The first 8 rows are patterns. Each new row is the sum of 2 different patterns, raised or lowered, with some noise. Before adding, each is slid sideways (what falls off one end comes back at the other), maybe read backwards, and multiplied by a number that may be negative. Names go in the order of the patterns.
Known rows, each followed by the names of its patterns:
[  2.6  -1.8  -8.8  -3.2  26.4  -8.5 -23.8   1.2  -4.2   2.0   0.1 -23.0
  -4.7   6.0 -27.2  -5.0 -34.6 -12.3  22.6  33.9  21.1 -31.5  -8.6   6.5
  30.6  -5.4  14.1   6.0  22.8  20.0   3.4  49.1  -7.8  22.5]	maso
[ -4.7   6.5   1.1 -10.3 -40.1  11.3  19.7  -7.5   1.5  -2.2   2.1  -7.5
 -12.0   3.7  22.8  -3.0 -27.8   9.7  -3.2  16.3  13.5 -19.7  14.3 -24.0
  12.4   4.8   2.9  10.6  14.8  -4.8  14.0   1.0  23.1   7.4]	Miv
[ 14.8  -2.5  17.7   6.9  12.2  -0.6  -0.7   1.9  14.8 -21.9  -7.2   1.6
  -7.1  -7.5  -2.3   7.2 -35.8  -7.4  -5.1  -1.2   4.6 -23.3   8.2  -8.2
  -6.8  -6.8  13.6  -0.2  14.5  26.3  -9.4   2.7  -9.5   1.1]	mulum
[  5.7  26.8  -3.5  21.5   8.5 -13.8 -16.9  25.2 -23.7 -28.5 -21.0   8.3
 -15.8   1.4   1.5 -11.9 -15.4  -5.0  10.9  11.9 -32.9  15.6   9.2  11.5
 -11.2   7.6 -14.1  17.4 -14.2  13.5   9.2   2.9   6.8   5.1]	kivur
[ 25.7 -28.9  34.3  21.5  32.1  -7.7  19.8  -7.9  11.5 -14.4  -9.4  16.5
   6.5  -0.9   3.8  19.0  12.3  13.9   2.2 -18.4   3.0  -7.5  17.1 -12.5
  17.7 -14.3   4.3  15.1  10.8 -19.5 -20.0 -10.5  40.0  10.7]	limal
[ -1.2  39.6 -11.2  -0.3  -4.9  18.8   3.3  -9.7  25.2 -14.6  28.6  11.1
 -12.0  22.5  19.9  -9.6  33.1  21.2  -5.2  13.8   1.6  13.4  -8.1 -11.0
   5.4 -13.7 -24.3 -15.4  12.6  23.7 -37.5  -5.1 -17.3   1.0]	guti
[ 43.2  -3.3   3.3 -12.7  -8.1  -7.4  12.8  25.0  23.0   4.9   9.1   9.3
  20.1  -7.5   1.7  -7.9 -16.1  10.9  17.9  -7.5  20.2   5.0  -4.0  -9.8
   3.9  14.0  19.3  -2.8   7.5 -23.5 -10.8  21.2 -26.8  -6.4]	soki
[  1.4  13.0  -2.6 -27.7   1.9  -9.0 -16.9  -6.3 -10.8  16.4   3.0   7.2
   3.5 -21.2  -4.7   5.5  40.1 -11.7   0.8  -3.1 -28.4  -4.9 -34.7  -0.8
  10.4  11.9 -17.8  -6.9  22.2   4.0  -7.6  29.9 -18.1 -11.4]	sazi

New rows. What belongs after each?
[-21.4 -14.0  -1.2 -26.8 -25.2 -31.1 -44.5  -8.3 -13.1 -27.9   4.2 -16.5
 -17.9 -44.3 -26.0  -7.7 -11.0 -19.3  -8.8 -38.2 -32.7  13.4 -46.8 -26.2
  21.7 -18.2   3.5 -36.2 -25.3 -22.1  -5.6   0.2   3.6  -3.9]	mulum soki
[  0.5  -7.8 -10.9 -20.0  13.3 -10.7  -5.9 -10.5 -24.6  12.7 -26.1  -2.4
 -19.0   0.5 -27.8  -9.3   9.9 -20.2 -31.5 -28.9 -23.2   1.1 -14.8 -11.7
 -34.8  -4.9  -2.4  12.2 -24.9   3.8 -43.3 -19.9 -25.8 -32.9]	mulum limal
[ 16.0  -6.8  15.6 -13.7  -3.2 -27.5 -24.9 -11.9 -13.1  -9.8   6.9   3.4
 -14.5 -29.7  -3.6 -11.5   2.7 -22.3  -2.7 -31.4 -21.1  -1.4 -18.0 -10.8
  28.6  -8.2  -1.2 -19.5 -24.0  10.4   7.4  16.7  13.0  -9.6]	mulum soki
[-29.9 -46.8 -48.2  -3.0 -58.8 -10.4 -43.7 -31.3 -28.1  -7.7 -21.3 -65.5
 -37.3 -47.1 -20.0 -22.3  -9.0 -56.9 -26.4  -4.0 -23.4 -10.6 -49.1 -13.2
 -52.3 -56.1 -60.0  -7.6 -48.4 -50.5 -84.0 -11.1 -19.2 -22.4]	limal guti
[-25.9 -10.1 -25.0  -9.5 -12.7 -14.8 -12.7 -16.3  -7.5  -6.4 -24.6 -14.3
 -30.0 -24.3  -4.1  -6.0 -11.9  -2.8 -10.3   7.8 -23.7 -14.3 -12.5 -15.9
  -0.2   0.5 -10.2 -23.2 -22.7   5.6 -16.1 -21.7 -13.8  -3.4]	kivur soki
[ 20.0 -17.1  12.6   2.9   0.7  -9.9  -3.5   4.8 -18.5  -9.6  15.8 -15.1
 -10.0  18.6  38.5 -18.5  33.9  41.8  28.6   4.3  10.6   3.5   0.5  13.7
  34.0  12.9  -8.7 -30.9  43.2 -10.4  -1.0  12.1  18.7  18.7]	kivur sazi
[ 38.1  12.5  30.2  19.0  35.2   4.0  41.4   8.4  25.9  44.2  33.3  33.6
   0.7  21.1  46.3  39.6  16.6  15.9  39.9  24.0  42.0  22.1  32.9  20.7
 -22.7  29.3  30.2  28.6   7.6  33.0  40.9  23.2  28.4  12.5]	maso Miv
[  8.9  36.1  23.9  30.4  -8.1  24.3  33.1   4.4  23.7  24.1  22.1   8.3
  22.3  40.0  34.6  29.5 -12.9  39.5  -1.5  22.4   9.1  31.4  16.0  -1.9
   4.0  38.3  44.0  49.5  28.5   9.6  35.1  38.2  30.2  40.4]	Miv limal
[-21.1 -27.6 -39.2 -11.3 -10.9   8.6 -16.1   0.2 -37.2 -19.3  19.7  -8.6
  10.0 -17.1  -0.8  16.3 -14.3 -33.6  -5.4  12.9  -3.6  -3.0 -44.2 -20.8
  11.9 -21.8   7.1 -37.7  -8.9 -47.7 -24.3 -38.2 -23.3 -28.3]	maso Miv
[ 16.4   7.0  15.1   8.2  31.0  17.5  17.9   5.7  16.2  -8.5  -2.1  -3.0
  51.5  18.3 -10.2  37.5  -2.1  -8.4  25.9   7.6  24.8  23.9  12.1  11.8
   9.4   2.7  27.9   6.1  25.6  18.6 -13.8   5.8  -9.3   2.5]	maso soki
[-33.0 -22.1  -5.5  -0.4 -35.9 -58.6   6.6 -23.8  -2.3 -17.9 -37.3 -44.7
 -32.1 -17.7 -19.3 -36.7 -22.0 -10.8 -46.6  -6.8 -46.3 -21.1 -11.8 -44.6
 -36.7 -17.2 -54.4 -64.4 -14.3 -24.3 -32.4 -33.5 -20.0 -16.5]	Miv guti
[ -6.2  27.1  -9.8   6.1  -6.9   4.0  17.2  19.2 -17.0  18.0  12.5  13.5
  -8.9 -14.6   3.5  10.4  -0.4  -4.8 -11.3 -24.3 -28.6  28.5  -1.4 -15.0
   4.9  22.3  17.9  28.2  22.5   8.6   8.5  11.3  -9.4  11.2]	kivur sazi
[ -0.3  15.0 -16.9   3.1  -7.3  18.3 -17.6 -10.7 -15.5  -6.3   9.3   8.1
   6.4  -3.6   5.1   9.7  30.3  12.2  -3.7  18.4   5.9  16.4  -8.9  32.7
   8.1  18.4   8.9  10.7   6.4   2.4  16.5 -10.0  15.3  25.3]	mulum kivur
[-12.2 -14.7 -38.7 -23.3 -11.1 -46.6  -3.7 -29.2 -24.5 -18.1 -29.9 -16.6
 -13.9 -31.9 -22.7 -14.0 -20.0 -26.8 -26.7 -19.0 -15.8 -10.9 -10.2  -9.6
 -31.1 -20.6 -31.0   1.0  -2.9  -7.9  -2.9 -18.2 -44.3 -18.7]	guti sazi
[  5.4 -14.6  -9.5  -7.8 -15.8  14.4  -4.4 -23.4 -36.4 -17.6   3.1 -15.8
 -21.8  15.6  11.2  -1.1   1.0  -1.6  27.9 -35.6  -5.0 -13.6  11.8 -16.8
  11.2 -45.0  24.2   7.7  15.2   3.3 -18.8  -5.6   0.4  12.4]	limal guti
[ -1.6  -6.7  13.2  31.2   5.7  33.1  14.3  36.3   2.3   6.7  -8.3  28.2
  -0.1 -12.8  13.8  15.2 -14.1  36.6  54.0   2.6 -13.0  22.0  35.7  12.9
  19.6  34.3  28.1  19.7 -19.7  12.5  27.7   2.2  33.9   4.7]	Miv sazi
[  3.6 -25.0  -1.5  -0.1 -30.9 -14.4   6.0 -15.4   1.2 -39.8  -9.4  -3.4
 -12.2 -10.4 -36.3  20.5 -29.5 -10.6 -26.7 -19.6 -40.3   8.5 -11.5 -21.1
 -35.5 -15.1  -9.0 -29.1 -18.9  -6.7 -21.3 -28.5 -15.3  10.0]	Miv guti
[-40.9 -14.5 -42.2  -2.1 -19.0  -2.0 -13.8   0.3  -5.6  -4.3 -19.7   7.6
 -11.6  -8.0 -19.4 -18.6 -15.6  31.0 -13.9  -5.9 -10.9  16.1  -7.3   5.0
  -6.7  -3.2 -17.9  24.1  28.3  19.9 -47.4   0.6 -10.5   9.9]	kivur limal
[-38.2 -38.6   1.3 -11.3  20.2 -36.2 -44.6 -35.0  13.9 -29.6 -29.9 -32.0
 -11.9 -20.6 -30.4 -34.5  34.2   0.2 -26.5 -25.1  -9.4 -23.3 -50.0 -23.5
 -36.9 -11.3 -16.8 -28.1 -12.1 -30.3 -18.9  -1.3 -19.0   1.3]	Miv limal
[ 29.1  -1.8  -4.8 -16.5  50.9  16.8  33.7  10.0  12.3  17.9 -42.8  18.2
  19.1  32.4   9.1  14.8  14.9  11.1  19.9  31.1  29.3  13.6  12.6  30.5
  37.3  12.8  11.3  32.9  24.0 -21.3  13.9  14.3 -27.4  23.3]	mulum sazi
[  5.1  16.9  -1.8  13.7   7.9  50.5 -16.8  -2.5   7.8  40.8   9.1   1.9
  -3.0  32.0  -3.9  35.6  34.6  43.7  -6.7  21.0  24.1   7.6  -9.3   8.6
 -17.4   0.1   8.2  15.4   9.1   8.8  -8.0  33.2 -12.1  33.1]	kivur limal
[ 10.8   5.2  11.5  29.8   5.1  27.0   4.5   2.9  21.7   7.7  25.4  16.8
   1.6   5.4   6.4   7.7   0.4  10.5  25.7  28.8   6.9  21.0  41.1  26.9
   6.6  18.9  28.1  15.4  27.1  22.1  16.1 -15.6  23.9  13.2]	guti sazi
